The rows of a group lie close to one hidden flat surface of 9 dimensions, which may be shifted away from zero. Surfaces can cross.
Known rows, each followed by its group:
[  7 -10   9  10   9  -4  -5  13   6   1  -3 -17 -14] | Q428
[ -8   2   2  -4   0  17  -2   9   4   5  -2 -15   5] | Q606
[ -9   8 -12  12   5  14 -12   6  -5  -9  -7   1   5] | Q606
[-24  10  -6   1   0  15  -8  19 -31 -11 -21  -3  -2] | Q235
[  9 -14  13   0  -1  -3   5   3  -3   0 -14 -16 -17] | Q428
[ 19  -8  14 -14  -5   2   4  -1 -11   9 -12   5 -14] | Q244
[ -2  -5  23  -2 -23 -10  -3   0  -9  11  -7  -8  -1] | Q606
[ 12  -2  16  15  14 -11  -3   8  -7   0   8   6  -3] | Q244
[  6  19  25 -12  12  -9   6   5 -15  -1  10   8   5] | Q611
[-4  3 -5 -1  3 -3  1 -4 -2 -3 -1 14  7] | Q802
[ -1  18 -20  -3  -7  33 -18   4  13   7 -34 -12  -1] | Q244
[-1 22 -3  4 -8  9 -9 -7 -3 -3 15 -5 11] | Q802
[-8  4 -5  8  3  3  6 -2  6  0 -9 -3  7] | Q606
[-11  -6   2  -2   6  -6   7  12  -9   1 -20   8  -5] | Q235
[  6 -21  14   2 -11   5   8   3 -12   6   3 -19 -15] | Q244
[  3 -16 -10   8   9 -10  -4   2   8  -2  -6  15  -7] | Q611
[ 22  -4  -7   6   6  21  10 -19  -2  -6   3   6  -2] | Q235
[  8 -19  18 -18  -3  11   0   8  14  17  14 -18   1] | Q235
[ 0  6 -1  1  0  0  2 -4  0  0  0  5  5] | Q606
[-11 -11  -5  -5  -2  -8  -5   1  11   0  17   7  10] | Q611
[  0   6   1  -4   1  -1   0  -4  -7  -6 -12   4  -2] | Q611
[ -4  -3  -5  -9  -5  -2   4 -10 -13  -6   0  19   4] | Q802
[  3   1   9 -22  -7  34  15  -1 -20   8 -13  -9  -1] | Q235
[-13   1   8 -11  18  -9  -6   7 -17 -18  -1  20  13] | Q802
[ 5  4  0  3 -2  3  8 -7 -4  0 -7  1 -1] | Q428
[  1 -12   3 -11   1  10   2   5   1   5  -4  -1  -1] | Q606
[  2  -3   6  -4   4 -12   2   0   1  -1   6   8   1] | Q611
[-4  0 -4  3  9 -3 -7  3 -1 -6 -1 11  6] | Q802
[-13   0 -12  10  10  21 -13  10  -1 -10  -2  -7   9] | Q802
[ -5  13   6  -2   9  -4  -5  19  12  18 -18   5   3] | Q802
[ 12   7  17 -24  -6  -5   4  -3  -2  11   0   4  -2] | Q611
[ 15   5  -7   6 -13   4 -14  -4  10   7 -14  -7 -14] | Q244
[ -4   5   3  10  12 -10   5   2  -2 -10  -4  -4   0] | Q611
[  3 -17  14  -4  11   5  13   7   2  13   9   9   9] | Q244
[-3  5 11 -3 16  5 -1 14 -3 -1  6 -6  6] | Q428
[ -8  16 -18   1  -6   8  -5  -1   6  11  -2  17  13] | Q802
[ 0 -7 -9  3 -7 -1 11 -8 -6 -3  3  0 -6] | Q428
[-10   7 -10  -5 -25  16  -3  -4   4  12  11 -11   7] | Q802
[ -6   7  -9  14   3 -12   4 -14  23   0   4  10  18] | Q428
[  2 -26 -21  11  -9  -5   7  -7   9   6 -21   6 -18] | Q802
[ 15   8  -9  25   6   1  -3   4   7   7  -6  -2 -15] | Q611
[ -2  -3   2   6   6   8   2   3 -13  -8 -17  -4  -6] | Q244
[ -2   8   3   8  11 -13   2   0   7  -3   2   3   7] | Q611
[-3 -3 -1 -4  2  0  4 -2  2  0 -4  1  0] | Q611
[ -1  20 -14  11  -6  19   8  -6 -18  -2   6   6   2] | Q611
[-1  5 -7 -8 -7 21 -8  7 -8  7 23  2  6] | Q428
[ 12  12  12   5 -20  -9  -4 -25  14   6 -18  -6   3] | Q428
[  3   4   0   0 -17   0   9 -14 -13  -5  -5  -6  -7] | Q244
[ -5   5 -13   8   3  23  -5   4 -11  -6  -8   0   2] | Q428
[ -1   4   1  -4   7  27   6   7   8  16 -13  -3  10] | Q244
[ -2   8 -14  -3 -21   9 -14  -7  -2   8  17  17  12] | Q606
[  3 -13   5 -16 -10  11   9  -9 -16  -6   8  -3  -3] | Q235
[  9   5 -12   9  -7  12  17  -9  -9  11  11   9  -5] | Q611
[  6 -13   2  -3   6  -6 -11   7 -11  -5   1  13  -7] | Q235
[ 4  0  4 -1 16  3 -5 10 24 14  3  4 13] | Q802
[  2   9  19  -3  11  -8  -4   9 -12  -6   0  -4   0] | Q235
[ 10   2  12   9   5   5  12   0 -13   1 -13  -5 -10] | Q244
[  6  14  -2  13  14  16   9 -11  -9 -14  -9  -4   1] | Q235
[ -4  -8   4  14  -8   5  -3   6  -8  -5  -1 -27 -12] | Q244
[ -9 -10  -7   2   2   9 -15  11   4  -2  14  -4   6] | Q428
[  1  16  20  -8   8   3   3   2 -18  -8  -9  -3   3] | Q428
[-3 -7  3 -1 -3 -2 -2  1 -1  2 -2  2  1] | Q606
[  7   9  -3  13 -21  -9  -5 -11   5  -1  -3 -22 -14] | Q244
[-4 -4 -2  1 -3  0  1  6  4  8 -5  2 -1] | Q235
[  4   0   2 -10   3  11  -6  -1  -9  -2  13  12   8] | Q235
[ -3  31 -15  21 -42  13  -7 -18 -12  10  -4   1   8] | Q606
[ 16  20  -2  -1 -16  25   4  -5  -4  16  -8 -13 -10] | Q606
[  7  -4  -8  21   2 -14 -11   6  14   7  -4   3 -11] | Q235
[ 3 15  1 -7  4  2 -9  3  6 -4 24 -6  7] | Q606
[ 4 12  4 -5  5 10  2  2 -7  3  1  5  5] | Q428
[ 17   0  10 -17 -12   9   2  -2  -1  15   6  -3  -7] | Q606
[ 3  8 -5 -2 -4  5 -1 -5 -7  1  0 11  2] | Q802

New rows, each followed by its group:
[ -1   2  -9  -2 -24  -8  -1  -5   7  17  15   6   0] | Q235
[-14  12  -3   4 -12 -23  -3   2   7   5  -1  -1   2] | Q802
[ 13   0   5   1 -15  -4   4 -24   9   5 -23   6   0] | Q428
[  4   7  -5 -17 -13  23 -15   3  14  22  10   5  14] | Q244
[10  1  2 -9 -4 20 -6  9 -4 13 10 -1 -3] | Q428
[15 -2 28 -1 15 -4 30  0 18 26 -2 -4  5] | Q244
[  3  -9  -5   7  -7  -6   7  -7  26  10 -14 -14  -7] | Q244
[  0  11  11  -1  -5   0   9   2  -1   7  -2 -15  -2] | Q235
[ -2   7  13   0  14  -4   7  12   3   8 -16  -3   0] | Q235
[  5   2   5  -9  -6  10   1  -5 -13   0  -9   5   0] | Q428
[ -5   1  12  -9  14  -5  -3  21   2  13 -12   9   3] | Q235
[ -4 -13   5 -13   3 -11   0  11  -4   9  -3  17  -1] | Q235
[ -7   8  17  -5  -3 -23  -6  10 -22 -11  -9  -3 -10] | Q802
[ -4 -21 -16  -1  12  12   6  13 -15  -5  10   9 -11] | Q428
[  3  -2  -3   7  -3 -10   4  -3  -6  -2  -5   5 -10] | Q235
[-18   2   2   0   5  -1 -18  11  -2  -5   9   9  22] | Q606
[ -4  13  -1  12  -5  -6   4   3  -4   3 -12  -8  -8] | Q235
[-5  4  2  3 -2  9 -1  2 -1  2 -8 -6  4] | Q606
[-19   8  -3  -5  -3 -21  22 -12   3   0  -8  12  12] | Q802
[  4   9   2  14   1  -2 -10   4  11  11  -8   5   5] | Q606
[-17   3   8  24   5  -6   8   3  -3 -10 -31 -22   0] | Q606
[-14  13   2  -9 -12  11 -13  18  -4  14 -11  -9   2] | Q802
[  1  -1  18 -18 -22  -4 -21  -4 -13  -5  16  -2   8] | Q428
[11 10  3  7 -7 -4 -2 -6  7  6 -4 -7 -7] | Q244
[ -6   0  21 -11 -20  10   0   4 -10  18 -13  -5   8] | Q606
[ 23   9  24   3  -4  26   9  10 -16  20  -9 -22 -17] | Q244
[-4 -8  5  3  7  2  6  3  2  0 -1 -1  5] | Q244
[  4   1  12   7   4  -3   2   6  18   8 -16 -27  -8] | Q244
[-13 -16  -6  13 -13   8   8  -2  -2  -1  10 -19   0] | Q244
[  7   2   2  -1  -6   8 -18   8  14  10  -2 -13  -2] | Q244
[ 6  6 -1  2  1  1  4  0  5 11 -5  7  0] | Q235
[ -9   0  -1  -6   1   9  -1  15  -9   8 -15   3  -3] | Q235
[-20   0 -18  11  -4  -1 -22   7  -6 -12  17   9  12] | Q235
[  1   3  16  -9   3   6  -9  11 -17  -9 -18 -13  -9] | Q244
[ -1  -7   0  -1 -14   2  -2  -3   0   6  -1  -3  -1] | Q606
[-16   6   2  -1  10 -16 -20  18   1  -5   3  13  12] | Q802
[  4   7   9   1   4   5  -3   6  12   6 -16 -16  -1] | Q244
[  9 -11   3  -4 -16   9   3  -4  -7  11   8   2  -7] | Q244
[-11  10  11  -3 -11   0 -20   8  -9  -4  18 -10  11] | Q606
[ -3 -14  18  -8  14 -10   4  12  -5  -4  -6  -4  -3] | Q235
[  2   1  10   4  -2  11 -18   9  -3  -3 -12 -17  -3] | Q428
[-16  30  -7  10 -10  24 -22   7 -13  -3   3  -3  20] | Q606
[-19  11  -9   9  -3  -8  -6   1   4  -6   4  -3  11] | Q802
[ 13 -14  -1  -2   4   4  15  -7  12  11 -11   6  -5] | Q802
[  4 -10  11 -15  12  13 -12  24  18  20  18  -1  11] | Q428
[ -2   0  22 -18   7  -2   7  11 -27  -5 -10   1  -4] | Q235
[-15  11  -6   7 -10  -1   1   6   1   5  -4  -8   3] | Q235
[ -7 -10  -8 -15  10  18  12   1 -16 -18  -5  -7  -7] | Q606
[ -3  -3 -13   1 -10  -3  -9   0   3   5   2  11   0] | Q802
[ -4  -4 -15  19   3   3  -5   4   5  -4 -18  -4  -8] | Q802
[-11  -1  -1  12   6   6 -12   9 -12  -4 -22  13   7] | Q606
[ -3 -10  -7   0  -6  -7  -7 -23  -6 -15 -17  28  11] | Q428
[ 18  -6   7   8 -10  -3  -3  -1   0  10   7  -1 -12] | Q244
[-8 -7  6 13 16  3  6  8 10  7 16  3 19] | Q244
[ -6   2   8   9  20  -4  -6   8 -15 -23  -2  -4   2] | Q235
[ 8 14 -4  7 -2  5 -5 -2  6  5  5 -3 -1] | Q606
[ 14  16  -4  14   8 -10  -6 -14   0 -11  15  19   9] | Q802
[-11 -15  15  -4  12 -23   3   8   6  -5  -4  -6   1] | Q802
[-15 -13  14 -13  15 -10  -1  10   2 -12  -9  -6   8] | Q244
[  0  -1   2   1 -14  12  -7  -5  -7  -4 -13 -12  -3] | Q428
[-31 -16 -10   4 -10  18 -19  13 -21 -18  -3 -12   6] | Q606
[  6  33   5   2  -8 -17 -13   0  -7   3   7  11   3] | Q802
[ 7 10 -2 10  2  1 -1  2  6  7  4  0 -1] | Q611
[-11   0  -8  11 -20  -7  -9  -6   9   3  12  -4   9] | Q606
[ -6  21  -6   4  -9 -12   8 -10 -20  -7  -2  13   2] | Q235
[  3 -22  -5   2   9 -12   7   1  19  11  11  15   1] | Q611
[ 7  6 -2 22 22  8 12 10  4  6 -6 -1 -4] | Q611
[  2   1 -16   9  -8  16   1   0 -10   1   8  -4 -10] | Q428
[ 3  2 -5 10 -4  5 -2 -3  2  0 -9 -6 -5] | Q244
[ 3 -8 -5  2 -2 -2 10 -6 -8  0  0 10 -7] | Q611
[  1   5   7   3  -1  -2 -13  10  -5   0   6  -5  -3] | Q235
[  2  20   6  11   5  12  -9   8 -10   0 -17  -4   1] | Q606
[  4   4   1  -5  -8 -14   4  -8   9  12   5  11   3] | Q802
[ -8  -4   3  14 -10   8   7   1  15  22 -28  -8   7] | Q606
[-17   9   2   3  -3 -15   2  -1 -14 -15  -4  -3   3] | Q802
[ -4 -13   0  -6  -9   4  -5   4  21  11   1 -15   3] | Q244
[ 13   9  17  -5  13 -11 -25  14   0  -4  -7   5  -4] | Q244
[ 11   3   7 -11 -15   4  -5  -3   1  11  -1  -5  -5] | Q244
[ -4  -9   1   3   7   7 -10   9   7  -1  -5  -3   4] | Q428
[  0 -10   1   6   7  -8   1   6   3  -1  -6   1  -6] | Q235
[ -1   6   0   6 -18  -5  -5  -7  12  17   4   5  10] | Q606
[ -7 -14  15 -23  17   6   4  12 -12  -2  -3  11   8] | Q235
[-3 -5  0 -4  6 -6  7 -2  8  2  1  6  4] | Q611
[  5  16  -2   4 -12  -1  -2  -8   3   1  13  -7   0] | Q606
[-15  -8   1   1  -5   3  -7   2  -9   2 -12  16  13] | Q606
[ -6  -7   5 -23  -8  14  18  -9 -26   1 -19  12   2] | Q606
[ -9   4 -24  20  -2  -9  -6  -1  14   2  -9  12   1] | Q802
[  0 -19  -4  -2   5  19   0   6   9   6  -6  -7   0] | Q802
